The rows of a group lie close to one hidden flat surface of 14 dimensions, which may be shifted away from zero. Surfaces can cross.
In the rows, zero is written as 128.
Known rows, each followed by its group:
[111 172  84  73 117  96 114 118 129  76 148  88 147 138 178 108 141 101
  82 138 107  70 137  74 132]
vuvum
[152 116 117 131 141 139 165 121 101 169 114 113 179 135 114 156 145 162
 115 146 130 117 112 117 126]
kapu
[ 93 147 127 146 184 118  91 173 126 101 167 169  41 120 153 104 111 116
 111  98  73 120 129 154 158]
kapu
[145 115 116 107 146 102 109 110 124 119 141 119 120 167 155 115  58 184
 132 116  83 128 111 161 145]
vuvum
[125  96 157 122 134  80 154 135 126 133 173  95 116 132 146 153 134 179
 148 163 108  82 157  83 114]
vuvum
[159 137 140 115 138 165 122  87  99 141 105 156 189  99  63 105 101 128
 135 106 105 165 125 152 132]
kapu
[ 83 109 133 118 144 113 135 135 144 122 169  84 122 160  98  60 138 162
 105 120 101 136 137 142 138]
der
[122 109 163 162 166  53  86 142 126 129 193 153  96 105 163 111 109 154
 159 132 119 135 140 175 135]
kapu
[ 99 103 118 101 161 121 114 164 197 116 125 168 130 140 105 118 176 126
  92 115 168 142 109 130 174]
gegu
[112 165  92  83 114  99  97  55 142  73 114 143 231 137 129  89 109 122
 132 138 137 116 119 106 142]
vuvum
[ 99 147 179 130 131  95  99 165 125  72 137 178 134 107 101 102 139 137
 187 150  85 134 135 126 135]
gegu
[ 62  92 104 114 104 116 132  73 150  73 148 108 133 166 147 142 143 115
 156 102 198 118 172  81 149]
vuvum
[147 210 133 131 130 111  67 132 158 110 118 105 133 128 137 147 112  74
 162  97 126 153 161 182 105]
der
[128 140 114 168 173  49 136 169 129 123 220 132  88  91 124 153 161 127
 138 136  84  92 130  79 152]
gegu
[163 150 148 106 154 148  77 144  98 150 129 103 118 102 150 155 119 102
  90 131 142 123 114 169 159]
vuvum
[137 148 149 132 129 111 109 133 165 155 129  93 139 127 126 143 133 128
 132 161 150 122 137 162 113]
der
[106 110 160 130 126 140 134  86 152  98 114 189 144 122  80 132  85 144
 163 133 145 143 138 105 127]
vuvum
[147 186  98 120 123 133 123 149 106 112 103 138 150 119 127 139 161  89
 137 107  93 126 122 114 117]
der
[ 91 131 156  96 126 126  77 132 144  99 149 121 122 127 131  83 153 138
 158 169 105 131 144 151 150]
kapu
[157 124 165 120 116  90  85 193 113 121 136  97 138 113 138 106 122 107
  79  95 159 165  84 138 140]
der
[117 162 129 112 143 103 116  92 175 126 147  81 146 153 139 176 138 150
 185 164 130  97 192 132 119]
der
[104 142 123  87 114 187  66  83 145  96 118 125 141 152 130  78  88 131
 151 126 100 148 134 174 159]
kapu
[161 129  95 158 103 125 135 122 121 153 144 114 166 108 132 102 147 114
 133  93 135 166 135 143  85]
der
[104 166 118 193 179  90  92 143 165 136 208 196  90  50 134 104 120  92
 113 139 105 103 129 130 145]
gegu
[122 138 133 130 122  52  82 147 111 103 186  64 147 144 173  97 131 140
 150 125 111 132 137 149 124]
der
[187 119 121  90 122 132 168 126 131 118  96 185 119 104 121 164  88 134
 126 105 110 119 118  84  96]
gegu
[122 137 148 108 109  82  79 148 110  80 111 128  63 125 155 174 150  87
 193 157 160 128 130 142 172]
gegu
[133 135 194 172 111 103 137 175  73 105 160  99  75 121 153 143  78 134
 128 132 102 102 129  75 102]
gegu
[166  93 129 105 116 123 118 120  78 111 114 131 132 144 179 134  78 155
 133 105 118 132  99 130 135]
kapu
[172  71 113 125 158 148 161 112 111 177 106 140 110 127 123 180 117 142
  84 110 178 125  97 133 164]
kapu
[117 151 100 128 151  65 105 124  55  78  99 122 116 178 157 161 149 102
 156  89 149 129 113 172 170]
kapu
[112 121 145 136 114 147 103 125 159 130 131 128  78 116 166  95 142 120
 172 146 121 146 174 183  98]
vuvum
[ 91  88 166  97 140 149 118 114 154 131 122 110 142 137  94 131 161 130
 106 130 201 143 147 140 166]
der
[124 161 103 124 134 128 148 168 167 109 160  65 154 200 106 165 126 128
 108  48 103 130 156  61 119]
der
[124  76 142 174 137 106 160 171 117 159 196 108 131 110 120 128 142 140
  91  96 152 138 120  85 123]
gegu
[162 104 167  84 132 112 100  82  58 126 134 101  97  97 139 150 108 112
 152 140 169 125 130 180 170]
gegu
[ 93  61 134 104 148 150 140  87 144 125 157 130  62 160 121 100  95 193
 163 110  99 150 156 171 147]
vuvum
[137  96 192 122 103  90 164 174 132  96 116 156 103 127 116 127  90 146
 129 136 133 128 114  81  94]
kapu
[168 127 131  94 147 115 108 199 115 125 102 149  88 127 150 125 122 131
  79 116 100 134  78 142 143]
gegu
[149 124  98 117 152 139 157 141  89 160 153  58 107 163 148 160 146 155
 114 106  86 107 142 117 128]
vuvum
[165 137 105 135 152 161 157 163 149 171 137  70 106 169 115 185 110 154
 110  91 103 122 138 113 132]
vuvum
[142 122 177 138 153  77  87 190 153 125 132 138 156 162 126 149 103 190
 177 141  93 148 112 163 143]
kapu
[164 167 160 146 146 144  88 133 101 133 147 105 217 115 141 173 108  98
 110  83 145 123 146  98 129]
der
[ 63 147 136 121 153 113 138 111 175  85 155 124 133 159  70 118 169 109
 165  75 133 158 202 130 129]
der
[141 171 114 162 113 158  92 180 188 140 146 140 133 103 149 152 135  91
 127 118 116 127 131  93 126]
kapu
[ 89 140 137 115 142 174 117 137 143 107  66 148  87 171 127 145  88 120
  88 150 132  98 103 130 153]
vuvum
[143 145 114 120 144 100 101 156  67  85  79 189  83 122 206 181 116 100
 143 129 126  92  84 126 162]
kapu
[106 103 120  92  88 129 164 141 100  74 117 136  99 146 183  73 162 160
 150 135  75 131 149 103  83]
vuvum
[137 129 138 113 140  84 114  85 111 103 135 161 179  90 162 136 124 121
 135 151 157  96 144  99 126]
gegu
[118 144  99 101 101 104 139 118 155  72  98 125  48 167 194 192 101 106
 150 133 135  77 150  80 118]
gegu
[104 127 137 175 113 157 112 177 132 106 110 207  48  88 150 102 128  76
 122 114 121 155 112 141 121]
gegu
[124 129 128 122 147  73 115  82 126  94 161 152 185  97 180 147 123 113
 130 134 176  84 148  83 138]
gegu
[149  92 125 117 149 171 159 114  86 163 144 105 154 134  89 114 126 141
  77  64 132 157 121 125 138]
gegu
[143 139 103 131 114 126 135 101 147 116 180 145 134  94 149  87 103 127
 150  77  78 146 172 101  80]
vuvum
[100 144  90 118 172 135 108  83 135 161 140 100 145 134 114 148 185 116
 119 155 163 109 137 174 185]
kapu
[119 137 121 179 117 132 170 142 144 162 109  97 184 167 100 139 171 149
 143 126 139 151 140 137  81]
kapu
[111 137 121 111 190 158 136 130 176 147 118 198  99  91  47 157 158 123
 132 161 120 120 121 135 182]
kapu
[192 129  88 109 161  80 128 113  57 144 126 123 157 117 140 205 158 128
 155 132 142  95 103 124 178]
vuvum
[160 130  97 115 149 109 124  81 134 155 159 121 136  84  77 178 162 101
 160 110 181 146 142 142 178]
gegu
[162 141  83  79 152 157 163 156 136 136  99 140  92 141 109 139 125 141
  90 123  62 105 103  98 131]
vuvum
[128 106 175 175 192  88 153 150 150 189 121 161 131 104  68 166 160 155
 117 175 176 129 113 170 131]
kapu
[108 108 168 118 114 184  94  83 144 125 118 170 185 114 133 124 112 146
 165 163 148 124 148 120 149]
der
[ 78 128  98 114 126 140 114 135 137  78 156 109 108 174 141 103 144  98
 124  43 127 159 164 112 151]
der
[ 90 147 119 158 150 139 104 162 114 116 159 130  83 116 100 132 159  64
 109  79 129 143 122 121 183]
gegu
[137  51 179  93 124 121 118 127 112 114 178 115 120 123 150 100 109 162
 134  93 149 166 146 136 145]
der
[155 111 164  89  93 149  83 152 166  94  87 194 136 115 108 114  94 148
 185 145 114 170 106 134 143]
der
[ 77 131 124 122 131 167 130 102 120 114 145 104 103 171 175  78 112 163
 135 133  57 116 173 144  98]
der
[ 79  84 179 177 133 151 139  96  90 119 153 134  96 151 144 142  87 145
 156 104 140 129 170 121 139]
vuvum

New rows. What belongs after each?
[136 129  40  91 143 124 145 118 121 135  97 118  97 150 137 168 214  93
 130 106 164 129 120 149 172]
gegu
[119 137 160 138 133 126 119 167 147 117  99 176 167 112 131 106 143 130
 102 149 129 129 109 114 109]
gegu
[115 122 155 141 154 111 175 127 102 151 156  91 165 129 109 121 169 144
  97 145 124  95 155 103  95]
der
[146 111 123 145 141  87 156 203 106 132  92 117 126 182 124 188 190 140
 136 100 168 152 101 134 148]
kapu
[118 142  74 124 187 168 156 106 127 153 180 115  79 137  46 123 123 117
 104  62  73 139 149 118 170]
gegu
[ 56 149 138 178 158 175 160 107  57  96 136 134  91 170 132 145 114 125
 140 110  75  86 164  86 142]
vuvum
[151 106 109  75 130 147 144 125 170 152  88 123 120 133 101 169 150 126
 113 142 176 119 118 132 154]
vuvum
[116 102 130 121 133 124 122 147 149 123 100 207  84  94 150 102 154 117
 118 160 146 137 111 151 129]
gegu
[131 162  84 130 118  83  79 101 118 137 134  89 180 110 168 116 185 105
 158 186 154 116 115 171 146]
der
[145 121 134  83 121 149 127 177  87  96 137 113  74 134 158 130 152 106
 132  71  97 139 148  99 136]
vuvum
[ 97 110  85 124 135 201 168  58 139 163 141 114 158 152 107 109 153 155
 125 122 113 121 165 129 118]
der
[153 144 169 127 158 103 120 140  63 128  96 140 144 115 133 164  84 116
  71 133 145  91  83 119 150]
kapu
[185  82 151 114 142 102  99 166 116 154 128 125 150 131 137 173 135 164
 148 120 164 160  96 172 176]
kapu
[181 153  98 129  93 122 104 141 126 116 129 121 120 126 189 141 102 118
 175  91  92 155 145 134  93]
der
[ 93 120 100 125 117 154 147 126 160 115 170  74 121 207 137  74  95 178
 136  54  52 168 172 134  92]
der
[139  64  85 120  84 161 133 116 143 156 138 128 104 133 158  51 113 170
 132 150 108 158 101 159 114]
der
[140 126  79 170 144 145 128 115  78 156 103 106 177 178 165 136 139 148
 149  82 115 169 120 202 124]
kapu
[127 120  53 125 160 138 169 111 127 145 119 143 100 150 116 174 176 121
 127 108 142 114 129 126 162]
kapu
[113  93 184 112 162  72  68 147 160 112 193 123 155 105 113 137 110 135
 115 120 178 131 122 113 191]
gegu
[155 125  95 127 144  84  91 115 147 123 152 145 195 114 230  99 106 132
  84 103 155 118 121 138 108]
gegu
[ 94 121 115 109 131 139 147 131 132 107 115 127  69 157 108 129 146 135
 157 126  99 128 148 128 137]
gegu
[153 128 110 137 136  78 171 173 145 114 162 152  54 126 142 143 113 158
 146 132  58  97 134  75  99]
gegu
[ 96 160 114 160 154 164  97 128 168 129  66 160 118 190 123 170 103 129
 126 127 141 140 106 190 158]
kapu
[ 97 116 150 110 133 129  96 122 196 131 178  93 133 147 117 103 112 166
 150 154 109 127 158 140 145]
kapu
[176 140 170 117 128 155 111 200 106 134  85 124 101 116  95 185 104  93
  87 108 143 130  85 113 159]
gegu
[179 159  83 120 144 109 112 128 158 163  98 142 116 106 123 162 146 117
 145 148 132 138 113 185 138]
gegu
[141 142 134 107  96 110  84 159 132  77  90 155 105 130 193 158  92  88
 112 133 149 104  93  98 142]
vuvum
[107 115 169 154 124 152 169  95 139 147 104 162 178 105  66 101 177 141
 168 144 143 158 179 151  74]
der
[175 150 137 126 122 138 121 142 141 114 150 163 131  99 132 120  59 103
 100  64  88 129 123  71  98]
vuvum
[131 113 130 122 156 101  96 139 179 154 142 161  21  88 129 140 122 113
 129 163 150 128 113 180 167]
gegu
[ 92 106 192  93 139 120 130  99 108  75 154 129 191 150  63 102  90 183
 153 116 109 135 140  83 145]
vuvum
[115  98 128  99 116 173 171 134 160 113  76 168  60 139  86 143 112 104
  88  93 165 139 113 101 134]
kapu
[140 137 102 134 116 125  92  92 192 167 136  90 141 129 134 149 128 108
 135 138 184 148 135 175 137]
der
[110 101 104 169 173  97 129 160 132 150 169 124  75 169 173 149 144 158
 143 112 122 132 141 161 151]
kapu
[ 96  97 164 122 109  79 121  99 174 116 142 127 131 120 115 160 147 137
 190 174 202 123 164 126 149]
gegu
[147 104 131 128 142 149 100 113 112 128 145 163 116 111 154  95  67 165
 154 107  73 159 125 169 138]
kapu
[ 96 116 151 154 140 127 137  73 153 134 188  73 158 164 168 137 125 150
 152 107 158 115 216 126  86]
der
[157 116 124  88 162  75 124  88 147 123 167 145 192  89 101 157 120 146
 141 121 149 112 141 101 147]
gegu
[150 129 101 133 117  87 108  78 127  91 112 164 145 131 131 143  99 114
 204  81 156 173 139 155 135]
kapu
[130 102 160  81 119  94 126 160 164 101 176  82 111 151 116 148 137 145
 165  96 131 140 179  82 136]
vuvum
[170 121  76 112 129 157 159 137  54 160 118  59 146 166 163 138 147 118
  59  61 134 129 108 130 131]
gegu
[110 101 155 146 151 102 194 127  98 131 143  89 122 169  90 109 110 149
  77  76 142 145 135 133 100]
kapu
[167 146  99  88 150 121 140 163 102 127  89 140 151 124 106 161 178 115
 106 113 132 133  94 120 161]
gegu
[ 96 117 135 180  95  99 138 203 127 107 103 116 105 166 175 116 197 122
 164 118 139 163 143 155  86]
kapu
[163  90 147 121 128  90 106 146  84 132 122 125 132 113 171 156 155 127
 136 144 174 130  98 154 159]
kapu
[116  89 172 123 126 130 125 174 148 138 125 109  75 133 108 163 125 126
 100 133 176 123 122 118 162]
gegu
[139 106 153 115 159 112 120  76  81 150 164 115  95  78 140 142 112 120
 111 162 153  95 129 155 150]
gegu
[116 100 113 128 122 137 100 133 200 125 160  89  90 201 163 144  52 170
 137  83 128 147 141 136 143]
kapu
[ 99 116  70 166 152 140 121  68 102 131 151  83 121 206 176 168  51 149
 111  72 143 106 126 133 164]
vuvum
[115 119 160 119 138 109 145 155 137 118 116 120 128 146  58 121 158 123
 118  88 159 173 135 149 134]
kapu
[152 185 107 139  88 102  52 145 185 110 121 133 120 112 170 124  89  96
 171 136 110 147 108 158 123]
der
[143 152  50  88 173 123 123  81 151 139 136 132  86 115 140 163 130 113
 101 142 119  77 116 137 171]
vuvum
[105 147 121 155  99 154 156 125 163 114 116 117 152 162 108 163 150 121
 171 104 131 139 172  80 103]
vuvum
[139 153  91  89 121  94 152 115 115 100  89  98 239 183 112 132 149 175
 135 160  99 102  95  98 128]
vuvum
[119 171 127  72 157 104  99 120 113  78 151  96 194 154 106 109 113 130
 110 124  80  98 122  84 162]
vuvum
[104 147 131 126 128 168  94 116 148 131 111 101  75 140  94 163 123  82
 147 111 161 148 137 168 179]
gegu
[ 98 149  54 124 169 148 114 108 143 124 177 118 100 137 137 118 152 117
 141  95  70 121 147 142 171]
kapu
[200 130 142 147 125  97  90 128 165 157 150 163  96  71  89 171  94 119
 194 109 145 177 128 167 143]
gegu
[131 130 109 168 122 176 158 103 140 131 146 133 147 152 116 155  49 118
  92  37 137 130 140  56 110]
vuvum
[104 133 101 108 111 123 140 121 111  81  87 168 120 147 119 111 184 114
 187 108 127 161 141 154 135]
kapu
